The same things were measured in two ways. Each way mixes the same 10 hidden numbers, adds some noise and spreads widely along 7 directions of its own, which tell nothing about the thing.
In the rows, zero is written as 128.
Some things both ways: the first way, then the second way.
[174 113  90 133 118 128  67 121 144 123 114 139 156 132 131 104 113 126
 103 123 144 121 166 121 168]
[149 145 167 140 156 140 141 153 135 142  80 115  95  94 151 116 131 147]

[196  97  88 122  95  98 112  86 133 189  93 153 157 161 111 121 136 132
  77  94 171 114 168  50 181]
[177 127 161 180  98 149  99 162 181 116 120 166 127  80 163  45 134 133]

[132 120 158 119 121 145 116 103 141 139 112 122 164 119 113 119 122 117
  78  95 178 109 122 151 136]
[123 187  99  98 111 109 126 112 143 119 148 128 165 161 156 170 140 138]

[133 135 137 113 124 148 147 130 116 123 110 105 125 141 100 128  95 153
 178 154  99 136 166 178 130]
[157  99 176 133 111 164 102 141  88 114 177 116 100 108 149 115  89 145]

[170 146 144 153 111 109 121 111 116 100  88 134 127 127  94 108 131 156
  85 139 140 157 158 167 165]
[165 126 160 150 141 148  70 142 117 192 202 151  71  68 149 147 145 140]

[127 118 171 152 114 103 178 118  93 119  89 122 114  98 101 179 121  87
 108 108 154 120 134 132 152]
[174 171 146 116 124 156 124 106 201 106  99  99 118  69 188 151 171 159]

[ 93 127 114  78 185 151 128 131 170 166 122 153 201 121 145 147  99 138
 170 143 108 172 106 123 110]
[127 156 138 121 113 118 148 125 104 151 142 176  80  85 125 118 141 115]

[154 106  99 141 106 135 162 106  85 137  80  98 100 123  99 110 116 105
 144 126 122 129 173  78 156]
[128 129 136 157 108 155 129 182 203 114  34 141 187  96 167  53 137 148]

[174 147  67 106 136 113  81 161 148 150  95 144 183 132 139 167  85 133
 129 123 130 161 153 133 161]
[165  99 161 150 136 118 119 166 106 118 138 114  86 131 182  85  83  75]

[138 150 203 162  76 140 156 113  99 102 151 126 130  67 103 133 122  98
  97  90 122 125 160 201 169]
[ 90 201 112 125 115 119 147 123 171 122  90 201  84  84  98 134 182 162]

[174 123 112 161 100 114 100 120 154 156 147 151 152 130 126 161  88 115
 154  83 119 112 158 161 189]
[ 95 113 196 103 143 126 157 149 100  76 126  92 144 149  93 199 111 202]

[162 119 102 132 102 153 126 101 135 161  74  95 137 137 118 125  89  92
 129  81 161 123 125 125 146]
[131 191 131 130 128 101 126 143 177 122 110 144 128 126 161 153 161 114]

[130 114 135 100 120 166 175 103  95 119 104  96 120 134  99  97  88 134
 144 117 125 183 105 112 115]
[ 95 144 125 171 113 164 119 141 112 128 188 204 156 116  74 116  72 171]

[135 114 122  83 136 139  94 110 151 186 121 106 175 173 111  99 130 219
  84  84 203 124 104  91 122]
[ 95 116 161 106  78 150 109 172 142 122 118 185 115 145 106 102 110  77]

[132 185 142 121 156 132 118 146 137 115 146 142 183 100 105 138  89 180
 153  94 121 167 148 207 133]
[118 146 116 136 131 213 112 133 159 143  95 128 138  83 153 106 126 154]

[123 123 148  95 138 101 175 122 129 147 108 151 157 144 111 192 119 167
 119 128 136 151 105 104 162]
[170 106 131 130 142 185  94 103  93 144 200 117  95   9 143 174 113 173]

[161  79 144 139  86 147  90  99 145 134 157 137 144 145 135 109 136 108
 102 118 127  88 150 117 168]
[120  98 154 137 116 120 118 184 129 113 118 147 106 133 142  90 127  66]

[141 101 165 127 112 104 160 105  87  88  72 117 111 126  86 147 138 124
  68 115 188 106 129 112 150]
[ 96 152  59 120 110 169 133 131 128 111 101 120 172 144 191 122 100 103]

[178 129  91 148 126 114  51 137 152 159 121 147 156 126 120 121 114 138
 153 114 146 125 175 147 149]
[153 140 174 135 104  98 116 141 112 103 207 152 108 146 138 182 126 110]

[148 120 133 115 133 129 103 132 132 124 116 143 167 128 128 152 124 124
 105 118 151 150 122 115 129]
[134 122 125 133 144 152 118 141 117 114 148 109 112 155 169 103  86  96]

[124 144 119 130 160 139 134 123 137 132 140 127 169 127 160 141  72 160
 154 101 114 142 151 155 129]
[ 62 121  90 141 161 108 152 164 115 147 154 160 127 108 137 191 162  72]

[147 113 130 118 119 174 117 104 129 181 128 110 157 140 124  79 125 110
 112 115 130 162 143  99 103]
[ 98 158 138 106 100  42 139 153 127 143 142 214  87 209  64 101 195 105]

[159 116 133 108  87 159 125 118 117 153 133  87 136 155 108 109 112 139
 129 119 129  72 193 151 159]
[132 117 146 117  73 137 126 138 125  95 102 155 108 109 131  69 104 145]

[155  95 142 119  96 156 157 104  90 132 113  85 113 151 101 104 102  97
 102 130 123 131 156 108 133]
[132 158  88 100 168 109 141 131 108 147  85 120  77 139 109 166 217 132]

[ 83 194 141 105 170 153 136 182 120 122 143  97 176  55 114 140  99 179
 180  91 132 154 129 186 112]
[ 88 181 122 101  85 119 159 142 215  80  49 163 175 117 153 114 128 106]

[137 133 151 124 159  89 143 127 122 121 126 159 175 133 120 198  96 147
 101  93 161 149 118 135 129]
[103 124  56 102 182 191 139 113  93 120 137  47 166 149 168 214 135 139]

[156 136 165 144 133 132 117 132 113  53 167 169 150 100  98 114 134 134
 114 133  91 162 149 151 156]
[114 117 124 157 141 121 134 143 109 125 167 137 161 129 117 125 118 138]

[ 77 117 201 122 151 151 137 133  97  73 153 108 131  98 128 102 162 182
 114 167 137 137 134 139  97]
[ 68 175  39 137  94 179 138 131 159 152  57 189 159  57 152 126 136 164]

[120  87 200  92 107 140 102 130 142 133 167 130 156 154 111 140 145 160
  78 141 155 114  97 145 129]
[171 119 168  98  94 120 102 134 117  78 138 107 104 146 144 153 133 121]

[124 144 150 115 123 138 155 128 139 140 125 107 166 128 155 192  40 120
 113  67 146 176  78 174 127]
[102 156 189 126 164 140 157 159 183  84  50  93 105 143 134 151 132 166]

[162 141 151 151 103 117  86 144 145 144 160 168 167 102 114 167 167 130
 133 101 122 110 162 135 180]
[140 125 127 108 155 205 108 136 155 117  65  84  88  65 164 100 128 154]

Other things, the second way, with their names:
J713: [147 109 161 149 113 232  77 148 151 171 129 149 106  13 156 110 120 155]
J653: [146 117 184 119 136 180 120 134 152 138 123 118  89  79 140 124 119 152]
J773: [129 142 133  76 150  93 147 139 141 121  71 117  91 114 123 140 165 135]
J89: [ 90 135  78 101 198 139 168 140  78 122  77 101  81 111 111 174 163 152]
J813: [161 166 124 167 125 131 109 138 186  83 151  85 202 141 222 172 136 144]
J111: [108 168 155 164 117 102 135 164 155 103 126 174 154 139 106 174 135 195]
J778: [155 137 156 132  66  85 109 148 143 104 154 164 135 133 156 105 152  94]
J120: [128  94 147 114 154 148 122 152 124  83 143  75 138 153 146 140 127 138]
J720: [ 60 137  83 109 160 153 147 149  88 127 112 123 123 178 105 178 154 122]
J659: [153 113 108 164 142 129  95 144 102 135 199 129 150 116 167 161  80 155]
J223: [ 89 132  84  92 155 168 136 135 109 150  75 116  82 110 146 151 149 130]
J825: [142 145  64 117 131 142 107 133 136 139 128 104 176 152 176 174 169 114]
J978: [117 140 105  68 140 125 137 131  96 141 112 123  95 123 124 181 162 130]
J106: [157  89 169 119 122 175 126 134 142 121 133  94 191  97 129 148 121 190]
J512: [147 117 190 142 101  70 105 146 139  76 204 124 171 150 147 161  86 153]
J806: [160 168 208 137 128 124 137 168 167  87  93 131 118 108 139 146 130 132]
J496: [ 90 114 106 123  95 135 122 128 108 140 187 172 154 115 125 105  89 110]
J225: [115 118 146 138  81 122 108 165  98  86 215 175 165 174 119 184  99  61]
J470: [114 137 115 148  53 112 130 129 126 110 138 184 181  99 131 104 125 152]
J931: [135 111 203 158 157 110 122 176 145 113 121 131  90 137 104  83 143 137]
J655: [ 97 138  72 103 107 130 139 127  97 120 131 151 129 137 131 155 130  91]
J85: [137 127 192  97  90 122 119 132 117  89 123 139  99 143  77  95 124 146]
J235: [188 140 150 129  80 131  90 113 193 106 168 124 163  77 200 115 126 135]
J650: [129 111 156 159 131 161 121 147 111 151 134 162 109  62 110  85  85 166]
J403: [123 108 113 133 113  81  96 141  54 126 240 172  97 157 112 146  86  87]
J315: [116 135  95 122  52 142 116 114 136 136 168 195 157  93 145 107 113  98]
J831: [149 121 159 137 102 144 114 131 144 117 186 153 167 121 118 175 107 166]
J406: [144 144 138 121  73 128 116 121 191 103 133 141 187 155 160  65 113 138]
J715: [111 149 120 111 143 120 117 106 124  98 180 127 117 108 103 227 131 195]
J785: [167 100 142 141 175  97 110 157 141 125 153 104 114  74 162 169 133 112]
J298: [105 108  93 133 135 162 105 155 121 143 147 141 136 134 147 132 107 114]
J408: [123 179 117 113 118 107 129 121 185  98  99 134 121 114 152 162 167 156]
J113: [118 156  95 145 114 143 112 126 106 145 163 168 141  95 127 140 116 152]
J247: [108 137 133 130 104 118 132 168 104 127 125 182  65 107 136 178 162  67]
J829: [125 161 111 136 103 134 119 138 152 111 144 161 156 123 154 127 111 120]
J62: [108 153 106 125  71 113 136 104 108 102 157 183 128 127 110  93 105 155]
J761: [145 191 144 112  54  92 121  85 143 105 211 193 107 126 130 171 130 149]
J417: [155 133 185 141 100 169 105 142 173  80  91  99 169 110 151 107  92 196]
J537: [157 126 148 153 111 140 100 190 147 136 119 157 108 125 179 105 142  51]
J237: [140 140 135  98 144 155 131 101 128  95 146  72 128 149 143 188 148 164]
J528: [138 121 195 112 144 104 111 155 127 154 179 119  84 166 144 156 154  92]
J474: [127  91  64 114  84 159 103 135  67 167 165 168 154 101 128 130 121 110]
J740: [109 135 159 116 116 138 148 128  91 122 139 148  98 152  86 135 128 182]
J522: [ 95 133 150 139  90 111 155 160 107 124 121 202 144 136  76  93 117 133]
J431: [160 173 168 169  98  84 120 139 191 115 156 177 107 105 170 116 159 130]
J353: [129 142 116 140 175 172 115 170 153 114  62 106  96  81 159 192 148 133]
J83: [108 167 162 121 153 100 147 147 118 126 129 172  12 110 101 164 171  83]
J898: [147 142  78 136  83 161  90 128 168 117 148 160 156  65 181 147 148  75]
J952: [ 92 121 126 133 111 154 137 134 135 178 143 173 144 115 124  71 146 137]
J190: [ 75 159 109 125  66 126 143 129 136 135  99 194 192 122 102  69 112 202]
J114: [176 124 140 158 132 156  91 150 169 127 107  94 162  71 174 167 190 169]
J641: [122 168 117 109  82 144 138  82 108 124 146 176  99  56 115 123  90 171]
J619: [111 130  59 137 117 124 125 148  79 139 167 169 184 122 115 191 150 115]
J109: [129 167 161 121  91 117 138 128 161  97 127 162 122 146 115 112 167 147]
J947: [100 120 154 129 121  77 155 159 134 130 124 190  85  73 100 144 170  92]
J334: [146 118 160 130  89 141  99 130 146 121 169 145 158 167 115  87 117 159]
J61: [181 155 134 126 159 157 122 104 161  97 146  71 169  83 166 176 127 178]
J328: [ 94 138  76 130 119 176 114 121 106 112 158 139 174 141 120 140  64 152]
J232: [101 180  89 102 161 144 162 109 138 132  75 114  65 108 152 161 191 136]
J758: [ 91 113 133 118 117  87 161 133  78 104 190 166 134 184  80 106  99  96]
J678: [139 171  94 139  65 103 108 112 178  97 158 169 217 156 133 168 130 170]
J963: [162 127 213 117 130 151 117 140 139 122 164 114 102 148 140 114  91 128]
J920: [143 106 186 136 116 122 110 164 156 128 148 145  99 127 148  75 150  95]
J562: [129 136 147 116 123 109 125 139  91 156 167 152  52 143 138 116 157  59]
J876: [131 126 138 148 116  84 131 151 117  90 153 149 110 143 148  98 108  96]
J645: [147 155 165 140 113 138 119 130 175  89 117 119 117  77 168 132 148 160]
J211: [158 122 117 175 141 103 109 157 132 101 180 121 176 110 166 189 130 140]
J543: [ 75 147 110 117 126 155 129 129 124 135 123 178  97  90  86 131 128 128]
J286: [ 97 104 117 170 145 180  91 155 137 113 187 123 175 141 141 169  82 157]
J755: [133 110 141 112 139 135 116 168 158 103 111 103 144 146 158 143 136  83]
J706: [ 87 148 175  93  79 119 152 134 142  90 107 151 143 172 105 102  94 161]
J724: [128 139 149 145  71 139 111 112 129  87 207 162 162 138 123 128  92 155]
J581: [119 182 121 131 100  90 127 105 126 163 181 227  71  84  92 163 127 181]
J379: [150 128 142 119 199 135 141 151 117 112 129  47 121 170 173 193 166 110]
J424: [167 130 167 147  92 125 123 142 171 118 143 144 147 134 168  80 122 109]
J527: [145 150 116 152 147 133 106 144 151 138 153 149 134  68 140 219 155 153]
J823: [135 133 102 127 123 118 134 158 128  75 107 109 175 138 160 158 158  95]

Some of these things the first way, each followed by its name:
[132 133 140 122 127 112 138 123 146 175 127 139 167 122 112 179  96 135
 142  79 150 126 117 139 147] -> J898
[151 129 105 133 118 148  96 116 170 175 117 128 174 116 140 129  63  85
 132  82 138 117 145 179 150] -> J963
[150  91 111 142 106 157  90  99 160 182 144 116 156 150 164 115  92 101
 136  91 137  70 167 137 143] -> J653
[164 116 159 126  77 138 130 119 134 128 116 130 137 129 110 155 115  88
  98 124 122 156 113 142 174] -> J403
[170  96 140 137 101 141  90 109 127 115 120 120 130 160 113 113 158 140
 107 117 154 113 130  96 149] -> J512
[171  98 136 148 117 114 127 101  94 115 107 131 114 149  89 118 146 137
 106 112 161 134 145  83 137] -> J720
[152 145 117 140 120 151 137 116 129 128 119 119 144 116 105 118 102 119
 166  96 108 107 176 152 156] -> J496
[161  87 139 131  91 112 131 105 111 130 125 137 122 132  85 121 131 118
 101 118 144  86 160 110 187] -> J823
[113 127 153 119 170 128  99 140 159 138 158 164 191 107 118 148 144 153
 150 126 131 132 121 131 119] -> J315
[146 125 143 143 107 142 112 124 153 184 130 133 166 124 148 183 116  88
 142  75 144 131 116 127 135] -> J408
[157 104 158 109 110  80 187  87 108 150  76 144 142 163 101 182  90 128
  36  93 181 163  98 104 158] -> J740
[132 108 139 102 150 106 160 106 104 117  87 122 147 152 119 141  88 153
  67 122 173 153 121 108 121] -> J379
[ 92  71 161 113 124 187 108 115 120 135 149  83 119 129 132  56 168 142
 136 185 125  77 169 103 103] -> J978
[ 82 152 162  90 165 144 139 154 150 145 138 145 193  77 137 165 108 141
 152 131 123 199  83 157 103] -> J829
[137 195 116  83 160 112 183 134 126 185  86 129 193 132  92 184  50 180
 139  63 150 200 118 166 120] -> J109
[167 129 121 163 123 107 126 111 140 150  94 185 147  97  83 146 172  88
 149 123 117 150 142  74 171] -> J190
[123 117 166  99 145 158 169 110 106 131 113 109 145 153  95 117 107 141
 114 124 133 177 101 112  84] -> J334
[118 131 197 128 112 155  92 150 113  48 175 115 142  96 145  92 129 152
  73 176 110 147 164 211 135] -> J659
[115 135 167 114 123 103 183 132  90  98  95  98 109 124  99 161  69 174
  99 137 146 162 123 194 147] -> J247
[175 107  99 145 110 104  76 112 162 180 127 160 151 131 103 137  97 123
 139  80 158 122 130 134 175] -> J225
[169  92 121 120  98 137 135  97 115 150  86 112 128 157  96 141 114 100
 120  78 171 131  96  67 144] -> J328
[153 121 134 104 137 154  63 132 121 135 151  90 169 165 113  78 126 190
  82  89 194 127 135 123  90] -> J678
[136 159 182 125 144 124 123 138 111  88 159 127 162 136 126 149  98 205
 100  95 147 197 107 183 107] -> J286
[184  98 147 191  78 129  85  98 129 116 144 155 112 121 103 126 169  83
 153 110 120  66 186 129 177] -> J645
[140  90 122 109  98 123 131 103 131 142  87 119 132 128 108 119 103 125
  81 103 177 129 103 110 178] -> J806
[200 145  67 129 111  87  98 135 132 165  95 143 164 151 120 164  71 151
 108  76 152 157 161 122 185] -> J211
[130 130 113 124 143 150 103 118 184 190 149 138 174 143 147 132  87 162
 194 111 106 127 144 166 136] -> J713
[113 122 209 131 118 150 144 115 100  73 163 107 145 118 132 124 118 130
  84 122 136 100 161 198 115] -> J232
[165 104 133 127  93 177 142  96 137 142 143 121 145 154 138 120  80  84
 149 104  83 154 127 130 145] -> J931
[199 127 105 159 106 109  76  87 144 141  92 124 148 164 113  97 112 142
  50  78 191  93 177 148 173] -> J528
[130 155 172 121 128  89 166 130 155 177 152 192 202  98 135 231  92 123
 103  78 124 170 110 157 168] -> J120
[124  99 121 130 124 136 171 114 114 171 104  96 120 129 140 157  51  85
 146 106 130 159 106 122 115] -> J831
[116 146 159 106 145 141 118 132 133 129 134 117 173 123 110 126 131 178
 113 116 154 108 152 162 126] -> J235
[181 145 132 157 111 109 100 124 135 155 148 152 172 128 112 172  83 103
 121  55 145  99 172 185 162] -> J237
[123 112 143 131 139 136 135 126 132 156 118 134 146 117 146 157 126 112
 143 136 126 174 112  93 111] -> J298
[166 136 100 136 101 145  95 150 122 122 139 102 147 121 141 121 106 131
 123 112 113 125 180 133 179] -> J785
[165 128 101 124  99 143 145 113 143 151 111 128 154 131 133 157  52  86
 145  93  94 147 135 148 189] -> J650
[175 122  50 112 120 115 152 112 119 196  66 111 131 155  94 125  53 126
 162  96 135 145 164  99 167] -> J619
